There are 11 hidden switches. A switch that is on adds its own fixed numbers to the row, and there is some noise. The rows also spread widely along 17 directions, which tell nothing about the answers.
In the rows, 128 means zero.
Known rows, each followed by its switches (1 for on, 0 for off):
[139 181 164 107 206 172 113  88 151 140 197 127 165  78 122 134 110 107
 153  72 117 125 145 126 102 127 105 180 117 110 109 112 150 140 151 133
  74 178]  1 1 0 0 1 0 1 0 0 1 0
[158 168 127  89 171 113  87 118 202 153 126 102 162 144 142 126 147  86
 139 115 103 120 130 153  89 103 143 125 141 107 122 155 156 166 123 101
 105 165]  1 1 0 0 1 1 0 0 0 0 0
[118 134 149 120  67 152 159  76 110 105 136  87 130 114 102 124 138 143
 159 122  78 136 117 131  91 156 128 174 129 112  86 160 105 134 115 125
 111  97]  0 1 0 1 1 0 0 0 0 1 0
[110 205 154 111 102 114 168 161  62  76 111 116 162 106 116 151 134 149
 130  99  69 119  84  99  61 169 127 144 139 107  83 133 102 176 125 136
 123 101]  1 1 0 1 1 0 0 1 0 1 1
[106 151  76 170  82 111 165 152  86  96 151  80 148  82 129 141 142  66
 181 159 161 106 108 144 105 185 105 102 124 101 134 113 142 148 158 113
 163 133]  1 1 0 0 0 1 0 1 0 1 1
[137 137 118 159  88 138 109 145  74  81 178  87 174  31  57 120 116  86
 164  87 117 108 136 132 141 106 112 148 169 142 134 124 119 150 182 100
 128 171]  0 1 0 0 1 1 1 0 0 0 0
[173 154 145 193 105 134 122 113 194 120 100 166 104 175 105  85 204 173
  57  99 120 111 131 141  91  98 163 118 108 113 113 128  87 139 140 180
 100 160]  0 1 0 1 1 0 1 1 1 0 0
[124 146 131 117 138  53 117 123 205 163  72 152 105 150 138 161 146 153
  42  76  92 114 118 152  84 151 127 144 131  97 121 140 128 152 123 138
 112 134]  1 0 0 0 0 1 0 1 0 0 1
[ 93 138 116 153 137 138 116  94 161 137 178 108 113 101 119 114 122 127
 101  89 110 122 136 186 105 144 126 150 125 122 124 108 124 122 170 153
 114 173]  1 0 0 0 1 1 1 1 0 0 0
[174 175 118 134 126 120 147 131 142 132 122 115 135  94  93 158 171 110
 146  74 152 141 170 149 119 107  92 163  97  89 165 145  99 138 148 116
 119 146]  1 0 1 0 1 1 1 1 1 0 1
[133 105 106  98 143  81 134 136 168 135 118  65 149 108  84 132 139 102
 205 150 133 127 142 139 142 114 143 110 141 128 157 177  97 144 136  90
  99  80]  1 0 0 1 1 0 0 1 0 0 0
[136 160 122 107  88 135 110 154  74 112  67 161 179 180  47 138 180 142
 136 116  94  99 106 148 127 133 154 143 145 120 103 123 120 119 157 131
 128 115]  0 1 1 0 1 1 0 0 1 1 0
[ 99 161 104 106 111 138 163 106 126 119 125  95 185 116 107 166 154  92
 175 154 143 146 134 150  72 167 130 131 123 118 120 138 105 102 156 105
 128 114]  1 1 0 1 1 1 0 1 1 1 0
[113 115 124 122  83 139 136 116 137 131 115 117 136 122 140 111 124 146
 137 142 119 166 119 102 125 123 112 118 145 168 128 173 118 103  81 106
 167 121]  1 1 0 0 0 1 1 0 0 1 0
[ 80 115 111 164  84 156 115 126 106 111 126 128 163 118 101 125 123 133
  79 138 117 146 112 155  73 144 146 135 175 170 101 103 107  75 168 116
 143 177]  1 0 0 0 0 0 0 1 1 1 0
[ 80 166 141 118 113 136 180 111 126 132 154 103  97 121 170 158 131 111
 192 140 134 150 124 138 100 169  65 137  79 116 137 155 111 127 110 142
 142 104]  0 1 0 0 0 1 0 0 0 0 0
[113 155 159  63 172 145 125 118 109 119 138 151 161 143 134 130 105 148
  89 139 114 117 119 107 123 133 157 151 131 121  95  90 160 128 133 156
 152 109]  1 1 1 1 1 1 0 1 0 0 0
[130 122  91 162 115 142 140 107 139 127 150 113 123  91 119  86 145 121
 147 107 126 131 124 132 127 155 115 129 129 117 125 138 145 114 134 124
 130 137]  1 1 1 0 1 0 1 1 0 1 1
[128 135 165  90 146 129  99 102 205 188 100 121 160 122 115 152 135 118
 153 114  95 148 133 136 111 125 130 128 156 148 120 181  97 145 144 122
 122 162]  0 0 1 0 1 1 1 1 0 0 1
[165 121 104 133  89 123  95 129 130 117  87 121 152 154  82  96 169 144
 121 145 144 126 141 146 169  95 165  94 153 164 151 146 105 126 145 129
 157 152]  1 1 0 0 0 0 1 0 0 1 0
[187 181 126 100 139 143 112 102 117 121 137  88 176 101  77 138 149 127
 173  84 118 119 146 141 169 117 152 131 140 112 127 147 125 189 150 129
 135 147]  0 0 0 1 1 1 0 1 0 1 1
[128  81  95 119  78  96  98 132 152 143  51 126 167 152  77 129 166 105
 129 173 143 145 137 143 120 114 154  95 180 183 144 171  93  69 168  85
 162 136]  0 1 0 1 1 0 0 1 0 0 0
[105 135 134  85 109 165 112 113  81 136  94 140 151 175 137 117 115 166
 105 158 120 171 117 119 146 137 155  99 161 205 107 146 131  87 131 145
 221 141]  1 1 0 0 1 0 0 1 0 0 0
[120  93 138  80  93 149 117  89  85 116 132 129 146 109 116 149  65 149
  59 161 143 136 126  78 169 133 167 151 137 155 108  98 180 114 117 142
 216 107]  0 1 1 1 1 1 1 0 0 1 0
[ 93 162 172 149 103 125 165 113 153 144 139 109 144 103 139 158 120 104
 167 166 135 115  97 110  75 188 116  97 102 123  98 126 114 176 152 178
 136 133]  0 1 1 0 1 1 0 1 0 1 0
[100 173 113  64 142 201 129 104  99  98 124 136 185 172 142  84 168 178
  91 134  87 158 141 182 101 129 187 148 166 135 101 106  93  72 149 142
 145 150]  1 0 0 0 0 1 1 1 0 0 1
[ 98 104 103 142 169 117 114 138 176 130 160 165  84 157 129 106 134 146
  80 137 146  86 126 142 134 121 143 135  92 102 144  84 154  98 126 154
  85 100]  0 1 0 1 0 1 0 0 0 1 0
[116 158  82  94 164 127 168 114 132 101 133 136 216  78 137 133 152  93
 109 152 175 110 141 114  92 188 175 117 134  82 112  78 159 108 176 130
 115 112]  0 1 0 0 1 1 1 0 1 0 1
[153 162  67 123 199 135  78 151 163 149 162 122 134 140 137  84 124 122
 144  68  95 126 104 131 160  97 146  98 131 116 126 134 213 152  79 100
 122 140]  0 0 1 0 1 1 0 1 0 1 0
[ 74 218 132 101 150 155 136 127  92 118 169 120 162  55 112 175 106 118
 147  76 135 178 147 135 124 153  83 123 112 182 156 120  96 112 175 156
 180 175]  0 1 1 1 1 1 1 1 0 1 0
[143 141  84 165 105 163 139 113 115 144 147  91 112 122 141 164 103 111
 122 135 172 146 122 125 109 142 141 128 100 123 120 114 176 130 111 106
 168 137]  1 0 0 0 1 0 0 0 0 1 1
[125 147 160 113 117 132 101 149 110 108 144 123 153 106 112  99 124 142
 156 102  77 139 117 114 157 102 108 113 170 172 130 169 107 157 121 133
 148 161]  0 1 0 0 0 1 0 1 1 1 0
[108  92 120 122 113 118  89 144 182 165  79 149 140 190 153 108 156  98
 116 184 140 135 115 148 107 114 120  91 158 157 136 155 125  88 130 105
 158 161]  1 0 0 0 0 1 0 0 1 0 0
[135 177  60 121 128 119 135 107 207 159  69 115 159 176 163 104 206 114
 150 140 118 153 109 154  72 172 163  58 131 121 116 179 135 116 109 112
 122 135]  0 1 0 0 1 0 0 0 0 1 1

New rows, each followed by its switches (1 for on, 0 for off):
[ 87 148 143  80  90  78 136 152 104 143  69 113 167 129 113 169 133 108
 196 163 128 133 101 113 133 178  95  80 137 165 144 180  95 146 146 135
 183 110]  1 1 0 0 1 1 1 0 0 1 0
[ 81 104 110 129 128 138 118  90 164 145 134 117 125 138 103 125  90 172
  61 124  88 122  92 137 104 157 210 139 140 136  77 102 147 123 121 145
 123 100]  1 0 1 1 1 0 1 1 0 1 0
[148 130 169  72 178  75 107 146 172 118 128 120 149 107 102 120 116 170
  78 125 121 112 162 113 152  72 172 116 147 137 158 126  91 174 141 161
 103 115]  1 0 0 1 1 1 0 1 0 0 0
[119 185  76 132 172 116 154 137 125  96 158 136 149  51 169 101 125 130
  60  50 128 163 139 111  86 156 103 134 137 111 133 107 168 101 122 110
 123 151]  1 0 0 0 1 0 0 0 1 0 1
[146 148 172  91 157 134 135  94 179 187 111 140 131 144 168 188 128  88
 153 147 158 126 126 106 124 155  99 147  91  89 119 139 163 163 120 140
 148 131]  0 0 1 0 0 1 0 0 1 0 1
[140 115 142 128 109 136 124 119 152 135 131 126 108 142 118 130 162 119
 129 158 159 133 169 156 111 101  99 151 112 124 167 141  87  94 159 132
 129 152]  1 1 0 1 1 1 0 1 0 1 1
[152 121 158 123  95 142 105 145 139 125  95 124 170 143  47 121 182 131
 189 153 124 114 143 145 147  76 131 130 152 148 147 156  48 131 161 122
  99 129]  0 0 1 1 0 1 0 0 0 1 0
[100 133 172 115 112 167 125 101 165 144  97 161 175 168 120  98 170 155
 142 159  99 125 109 129 101 137 149 116 158 159  87 148  78 104 148 157
 115 140]  0 1 0 0 0 1 1 0 0 0 0
[ 68 162 124 169 115 166 130 154 105 136 108 182 125 168 149 158 140 122
  90 130 151 156  98 138  55 146  86 131 117 162 112  99 106  51 153 128
 180 176]  1 0 0 1 0 0 1 1 0 0 0
[ 90 110 150 151 104 149  97 111 145 150 172  89 100  96  76 156  87 129
 142 103 105 128 131 158 137 108 121 156 135 174 130 149  93 139 157 127
 142 157]  1 1 0 1 1 1 1 1 0 0 0
[117 101 171 110 155 126 135  70 237 189 126 125 124 135 163 146 111 115
 125 181 156 142 124  97  91 149 144 114  98 124 113 140 131 133 120 154
 125 126]  0 0 1 1 1 0 1 1 0 1 0
[174 106 143  94 115  74 118 140 140 151  72 116 168  95  91 176 118 113
 137 127 143 130 143  83 128 117 119 140 157 130 144 169 126 146 124  83
 122 114]  1 0 0 0 1 0 0 0 0 1 1
[158 215 166 106 163 165 167 139 105  80 151 140 174 136 167  89 163 135
 153 114 104 104  96  81  86 130 129 132 105  61  81 105 143 182 100 158
 106 110]  0 0 0 1 1 1 1 0 0 0 0
[122 112 142 145  75 161 137 153  98 134 102 133 139 131  88 158 123 144
 141 149 148 182 142 102  92  83 109 145 141 196 138 163  67  58 124  85
 155 132]  1 1 0 0 1 0 1 1 0 0 0
[135 125  72 136 115 159 152 112 118 118 107 130 216  96  48 141 152 146
 119 138 168 132 156 128 114 134 205 130 165 144 112 103  98  69 179  98
 111 107]  1 1 0 0 1 1 1 1 0 0 1
[171 161  34 134 153 150 122 107 148 107 140 134 113 179 150  59 178 163
  89  85 132 137 134 155 175 109 184 103 105 100 131 121 195 117  77 130
 159 116]  0 1 0 0 0 1 1 1 1 0 0
[172 102 149 112  66 131 121 139  93 119  93 123 164 109  30 191 109 147
 112 148 155 125 148  79 152  71 168 167 132 147 133 126 105 129 126  98
 147  86]  0 1 1 1 1 1 1 0 0 1 0
[141 167  73 180 108 121 144 133 133 123 157  89 145  60  83 165 134  81
 183  99 172 113 124 128 157 144 123 103  92 113 147 123 152 179 139 116
 139 128]  0 1 1 0 0 1 1 0 1 1 0
[124 169 104 107 173 164 100 124 195 151 158 119 134 132 159 121 145 112
 123  92 101 175 144 154  62  89 116 152 129 129 141 158 122  91 100  79
 107 176]  1 1 0 1 1 1 1 1 0 1 1
[119 224  68 123 163  85 129 186  94  72 113 148 131 136 122  91 186 161
 100  63 117 117 116 160 150 140 126  79 112 117 165 105 120 146 142 171
 126 129]  0 0 0 1 0 0 0 0 0 1 0
[ 89 100 142 125 135 131 114 142 141 123 155 137 110 126 143  73 140 130
 120 111  66 116 119 158  91 131  93 165 161 106 119 140 120 103 141 123
  92 145]  1 0 0 0 1 1 0 1 1 0 1
[141 166 103  76 182 146 129 119  93  82 164 119 190  89 125  79 143 112
 137 108 129 128 154 134 139 127 137 143 148 110 132 105 155 106 159 124
 122 141]  1 1 0 0 1 0 1 0 0 0 0
[186  97 111 131  91 136 125 141 120  96 124 106 139 154 105  60 181 128
 150 172 158 124 164 142 164  63 144 115 136 115 166 146 103 116 131 122
 145 128]  1 0 0 0 1 1 1 1 1 0 0
[110 157 171 107 155 160 116 138 141 140 155 146 131 108 174 122 120  95
 142 132 123 142 119 100 103 126  72 134 129 139 127 138 140 126 135 136
 157 168]  0 1 1 1 1 1 0 0 0 0 1
[136 148 135 151 105  89 129 146 164 139  68 195 110 139 119 143 150 181
  35  87 141 140 122  92 117 120 100 120 109 147 143 125 115 106 104 153
 144 128]  0 0 1 1 0 1 0 0 0 1 0
[ 86 148 148  49 140 119 145 128 100 137 116 104 153 115 149 165 115 104
 186 150 111 155 128 124 117 168 105 133 137 141 135 170 109 122 145 119
 163 114]  0 1 0 0 1 0 1 1 0 0 1
[143 162 140 110 124  91 151 171 147 123  96 129 155 118 164 149 133 131
 104 161 152 138 123  77  91 128 139  82 120 119 141 138 119 167 103 136
 139 118]  0 0 0 0 1 1 0 0 1 1 1
[ 51 173 114  57 128 124 119 165 146 129  97  94 145 184 142 125 146 138
 137 146  18 133  78 186  43 148 179 127 157 121  91 160  97 142 112 109
  99  98]  1 1 1 0 1 1 0 0 0 0 1
[125 106 124 174  70  98 163 105 155 121 144  91  95  75  81 187 120 101
 127 109 135 111 132 125  64 143 109 195  88  81 124 133 117 134 127  98
  78  96]  0 1 0 1 1 0 1 0 0 1 0
[ 80 111 122 144 105 127 120 110 127 136 130 147  82 151 136 113 131 151
  95 129 128 145 130 165 125 152  93 134 121 160 142 131 118  71 143 154
 160 154]  1 1 0 0 0 0 0 1 0 1 0
[152 139 165  66 202 170 134 101 119 132 162 166 134 123 152 141 101 147
  89 115 140 133 148  80 126 119 129 199  98  81 116  88 175 107 110 137
 122 111]  0 0 1 1 1 0 1 1 0 1 1
[128 125 130 166  89 162 117 129 145 135 135  84 147 100  94 107 138 104
 194 136 106 134 104 126 120 118 140 106 164 162 106 176  96 155 146 106
 148 153]  1 1 1 1 1 0 1 1 0 0 1
[116 107  93 149 141 158 122  79 148 140 145 133 189  59  69 157 128 101
 115 113 171 137 161 143 118 158 141 155 165 151 122 106 127  64 199  93
 114 163]  1 1 0 1 0 0 0 1 1 1 1
[127 158  86 141 116 148 106 115 128 113 144 102 147 125 123  87 139 140
 113 102  94 113  98 143 139 146 177  96 153 132 100 129 156 165 131 141
 166 153]  1 1 0 1 1 1 1 1 0 1 1
[145 121 106 100 115 105 101 136 172 112 134  92  92 149 173 101 151  75
 109 152 119 143 139 160  89  79 104 154 112  92 167 151 147 122  88  83
 147 151]  1 1 1 1 0 0 1 0 0 1 0
[145 160  99 156 154 173 152  80 158 125 136 164 152 130 143 108 168 122
  97 108 174 137 135 119  94 144 125 145 107 106 104  96 157  75 132 127
 128 142]  1 1 0 1 0 0 1 0 0 0 0
[153 109 112  88 145  66 110 130 197 159 107  99 141  93  81 158 130 120
 126 136 156 116 168 134 165 107 161 121 125 121 181 151 116 159 145 119
 105 109]  1 1 1 0 1 1 1 0 0 1 1
[108 109 183 136  98 153 133  82 160 158 136  86 115 111  94 170 110 139
 166 159 133 127 132 137 142 139 148 132 137 168 111 161  73 167 162 153
 145 130]  1 1 0 1 0 0 0 1 0 0 1
[121 154 126 148 169 164 100 138 116 121 194 130 155  85 102  97 120 115
 164  87 124 111 129 132 154 119 104 124 141 145 131 116 152 135 158 139
 110 173]  1 1 0 0 1 1 0 0 1 1 0
[117 114 163 130  95 176 169 123  94 110 128 148 151 121 166 120 109 145
 113 202 193 162 128  54 120 123 108 111 131 168 118 113 117  87 110 143
 200 117]  1 0 0 1 0 1 0 0 0 0 0
[ 69 145 180 142 156 170 161 128 142  91 197 168  72 127 158  31 158 188
 130 110  80 117 115 127 114 137  82 153  91 107 122 114  86 106 121 208
  66 112]  0 1 1 1 0 0 1 0 0 1 0
[119 128 112 134 125 135 141 101 193 134 124 123 166 121 123 111 171 104
 163 130 115 142 128 133  63 127 111 144 143 113 116 161 103  85 112  80
  87 129]  1 1 0 1 0 1 1 1 0 1 0
[152 168  69 156 172 137  90 120 193 176 137 112 153  83 112 147 121  97
 156  70 152 159 119 108 172 134 148  58 132 175 140 165 172 164 126 107
 170 175]  0 1 1 1 1 0 1 1 1 1 1
[108 111 144 108  91 109 149 132 113 112 125 121 144 103 132 106 124 128
 150 135  99 144 116  96 100 141  84 144 148 131 123 165 116 105 104 109
 138 110]  1 1 0 0 1 1 1 1 0 1 0
[142 151 121 100 150 105  85 162 120 109  92 171 155 169 109 113 140 155
  44 100  81 103  99 128 106 103 173 148 152 112 104  97 161 131 116 123
 124 139]  1 1 1 0 0 0 1 1 0 1 0
[144 116 122  83 132  79 100 158 109 125  96 122 168 118  84 166 104 123
 104 132 138 104 129 107 170 112 170 119 150 133 137 121 155 164 141 118
 149 105]  0 0 0 0 1 1 0 0 1 0 0
[131  41 162 144  93 118  85  96 174 151 109 146 138 121 134 118 111  99
  48 185 140 113 132 123  94 122 139 151 189 150 108 120 140  95 172 114
 154 192]  1 1 0 0 0 0 0 1 0 0 1
[124 152  67 143 124 103 141 174 107 111 121 128 122 134 131 132 147 102
 142 124 164 136 122 123 121 125  97 103 108 126 158 133 152  99 114  97
 169 106]  1 1 0 1 1 1 0 1 0 0 0
[162 138 155 123 108 107 122 135 121 102 135 107 118 120 128 112 176  87
 168 138 128 110 152 155 134 120  85 143 125  91 164 153 105 162 164 140
 127 169]  0 1 0 0 0 0 0 1 1 1 1
[173 141 145  85 108 128 116 112 173 144  88 121 142 165 155 125 153 143
 102 159 129 143 137 106 125 106 172 107 126 125 131 166 130 161  93 136
 158 135]  0 1 0 0 1 1 1 0 1 1 1
[114  94 153 107 116 121 149 137 115 115 136 124 110 100 117 127 115 155
 104 116 105 149 151 118 103 111 110 192 137 116 139 147  89  96 121 109
 105 106]  1 0 0 0 1 0 1 1 1 0 1
[112 171  80 133 179 189 128 128 175 159 165 118 134 117 154  88 132 158
 169  84 119 195 132 121 146 111 138  76 136 187 138 181 124 104  86 111
 145 142]  1 1 0 0 1 1 1 1 1 0 1
[121 125 101 141 160 158 112 100 135 147 188 114 105  73 119 126  72 136
 112  74 123 129 123 113 164 140 135 154 121 133 119 117 194 140 115 125
 136 136]  1 1 1 0 1 0 1 0 0 1 1
[141 175  70 106 139  43 137 186 129 111  98  99 173 128 135 179 153  43
 142 151 163  93 111 143  79 153 136 101 100  50 152 106 168 175 140  98
 136 119]  1 0 0 0 1 1 1 1 1 1 0
[132  79 109 128  68  61 102 159 142 125  67 112 139 119 121 152 116 108
  74 197 186 140 130  99 152 113 156  60 156 184 172 144 120 136 134 116
 209 140]  0 0 0 1 0 0 0 0 1 1 0
[155 133  95 157 110 138 109 110 148 151 147  86  63 146 109 212  95 117
  86 108 168 152 151 157 123  76 145 172  77 136 148 125 152 135 101  87
 172 135]  1 1 0 1 0 0 0 1 0 0 0
[120 165 117  83 158  94 130 185 159 123 111 141 136 112 145 151 151 129
 130 103 124 171 153 108 108  89  97 120 124 140 187 175  84 112  93  89
 123 120]  0 1 0 1 0 1 1 1 1 1 1
[109 150  87 141 121 100 149 112 155 151 113 119 117 109 109 170 119 147
 106  94 149 160 133 126 108 156 132 118 103 149 140 142 125 106 118 122
 138 113]  1 1 0 0 1 0 1 1 0 1 0
[139 100 139 123  84 159 152  68  81  87 135 117 215  57  68 118 120 131
 137 125 125 134 132  86 124 148 140 178 185 141  80 125 123  93 149  94
 137 121]  1 1 0 1 0 0 1 1 0 1 0
[125 163 149 155  91 107 159 192 121 102 103 128 129 137 111 117 191 141
 174 161 137 110 127 131 115 116 115  80 123 134 156 153  38 158 155 162
 119 121]  0 1 0 0 0 1 0 1 0 0 1
[145 210 113  98 149 155 155 115 139 125 126 106 156 139 137 116 169 151
 193  83  83 150 109 117 113 144 131 117 118 109 107 179 119 161  80 120
 125 101]  1 1 0 1 1 1 1 1 0 1 1
[128 164 188 139  89 179 170  93 131 163 111  95 159 101  89 201 129 123
 224 137 140 163 125  95  95 146 111 137 122 167  98 191  51 150 144 122
 147 125]  1 1 0 1 1 0 1 1 0 0 1
[127 118 141 150 123 120 134 147 116  78 149 156 148 111  95  32 155 187
 107 112  89  82 110 103 156 131 160 103 153 118 110 113 115 148 140 186
  92 112]  0 1 0 0 1 1 1 1 1 1 0
[104  87 178 116 101 123 133 127 114 153  92 171  68 183 145 104 132 186
 120 147 116 123 108 104 171 148  83 126 127 149 126 163 111 110 114 180
 186  96]  1 0 0 1 1 1 0 1 0 0 1
[110 150 114 144 108 141 150 157  89 117 122 116 138 122  86 140 134 146
 188 102 107 142 106 118 126 127 119 132 132 154 114 160  97 120 111 100
 132  94]  1 1 0 0 0 0 1 1 0 0 0
[140 127 132  83  75 100 142 119  96  54 140  58 195  65 129  93 133  85
 132 192 132 108 134 112 131 135 170 103 168 112 128 125 124 184 161 136
 177 127]  0 1 0 1 1 1 1 0 0 0 0
[103 116 173 110 103  84 122 159 132 143  82 153 109 158 113 206 131 102
 107 186 179 119 140 131  89 122  84 147  98 140 169 123  83 101 166 135
 145 133]  1 1 0 1 0 0 0 0 0 1 0
[117 173 123 115 131 177 112 102 117 157 128 119 180 114 134 187 101  84
 141 116 128 143  96 109 105 164 131 133 149 148  79 138 179 143 136  97
 192 161]  1 1 0 1 1 1 0 0 1 0 1
[196 139 114  92 157 118 118 131 162 125 122 124 147 122  87 147 161 126
 123  91 132 125 172 126 139  67 157 172 121  86 152 147 126 137 119  86
  97 107]  0 1 0 1 1 1 1 1 1 0 1
[108 133 134  92 106 102 144 139 107 128 118  98 153  83 121 174 106  97
 127 147 139 138 134 122 108 149 114 143 136 121 142 129 116 138 156 117
 171 130]  1 0 1 0 1 1 1 1 0 0 1
[117  95  96 196 111 159 124 145 153 130 169 141  87 128 135  64 140 142
 112 144 171 148 148 132 134  85 108 100 118 171 163 127 113  63 129 135
 148 155]  1 1 0 0 1 1 1 1 0 0 0
[119 185 178 143 156 211 116 178  70 104 182 162 156 116 139 116 122 120
 150 133 132 120 114 102 123  96 105 133 130 147 113  86 117 142 161 160
 156 187]  0 1 1 0 0 1 1 1 0 0 1
[150 125 161 159 111 169 166 100 122 146 129 152 133 138  63 153 136 176
 188 121 150 109 114  70 157 134 134 145  91 122  92 139 112 133 110 152
 107  59]  0 1 0 1 1 1 1 1 0 1 0
[167 130 133  79 141 117 109 168 117 124  80 161 194 146 127 118 148 126
 120 165 150 136 141  82 128  93 140 105 163 142 145 141 127 102 126 104
 156 138]  1 1 0 0 1 1 1 1 0 1 1
[137 141 114 138 116 119 158 126 117 104 122 152 165  91 105 159 129 135
  93 133 185 129 141  81 122 135 137 125 114 130 136  95 126 103 136 131
 152 112]  0 1 0 1 0 1 1 1 0 1 0
[175 157  73 126 124  94 130 145 124 107 104 114 146 172 120 128 176 106
 126 174 201  77 129 154 178 133 187  74  86  71 158  88 163 185 140 161
 164 113]  1 0 0 0 0 1 1 0 1 1 0
[151 196 105  54 160  94 142 113 148  99 115 105 182 124 137 130 145 153
  70 133 137 126 153 132 115 134 203 107 113  97 136 102 138 165 127 159
 130 112]  1 1 0 0 1 1 1 0 0 1 0
[158  94 157 119 116 164 146  72 149 125 141 122 160  96 114 108 126 139
 137 158 141 121 135  72 131 139 160 149 143 117  92 137 136 131 124 131
 115 107]  0 1 0 1 1 0 1 0 0 1 1
[152 227 102 181 121 200 160 145 104 114 159 128 124 123 156 110 151 164
 140  80 141 168 120 103  99 113 106 102  93 141 120 134 136 133  81 139
 150 151]  1 1 0 0 1 1 0 0 0 1 1
[ 75 127 104  75 167 109 174 112 158 151 131 120 123 123 110 219 116 136
 136 171 203 158 184 151 127 150 154 139  63 131 183 116  86  73 152 139
 109  69]  0 1 0 0 0 0 1 1 1 1 0
[105  94 161 117 105 109 113 113 193 150  90 131 174 134  80 139 151 117
 131 188 126 108 124 141  97 130 154 120 163 148 118 139  76 117 172 132
 107 132]  1 1 1 1 0 1 0 1 0 1 0
[ 98 112 122 126 119 137 123 159 103 119 133 156 129 120 109 145  96 166
  62 127 121 124 118 101 117 126 163 144 137 144 118 100 142 106 123 128
 126 109]  0 1 0 0 1 1 0 0 1 1 1
[125 150 101 135 118  72 124 177 160 138  82 129 117 143 128 150 190  80
 141 125 134 134 141 170  71 129  92 113 119 114 174 168  91 112 163 103
 114 154]  0 1 0 0 1 0 0 1 1 0 1
[137 106 176 173  61 163 133 123 138 123 129 103 121 108  73 141 158 115
 173 139 121 122 139 140 104  96 109 174 140 135 124 168  44 142 156 109
 104 146]  1 1 0 1 0 0 1 0 1 0 1
[107 208 161  93 185 103 130 151 152 155 121 142 176  97 146 161 127 120
 170 102 133 155 127 101 108 150  79  75 124 167 148 154  99 150 148 155
 134 166]  0 0 0 0 1 1 0 1 0 1 0
[155  91 140 117  92 116 131  97 198 164  69 137 179 118 139 152 135 122
 100 177 170 150 135  74 113 132 155  99 157 147 121 158 121 123 111 108
 156 137]  0 0 0 0 0 1 1 0 1 1 1
[106 149 122 109  48 145 142 159 103 128  70 104 156 164 161 180 126 121
 111 193 126 180 101 115  43 126 137 118 147 157 112 155  99 108  86  76
 191 134]  1 0 0 0 0 1 0 0 0 1 1
[102 166  97  20 111 119 131 138  73 101  59 142 172 175 141 173 162 118
  87 135  94 178 137 153  59 150 134 178 140 109 131 145 121  52 127  75
 172 115]  0 1 0 1 1 0 1 1 1 1 1
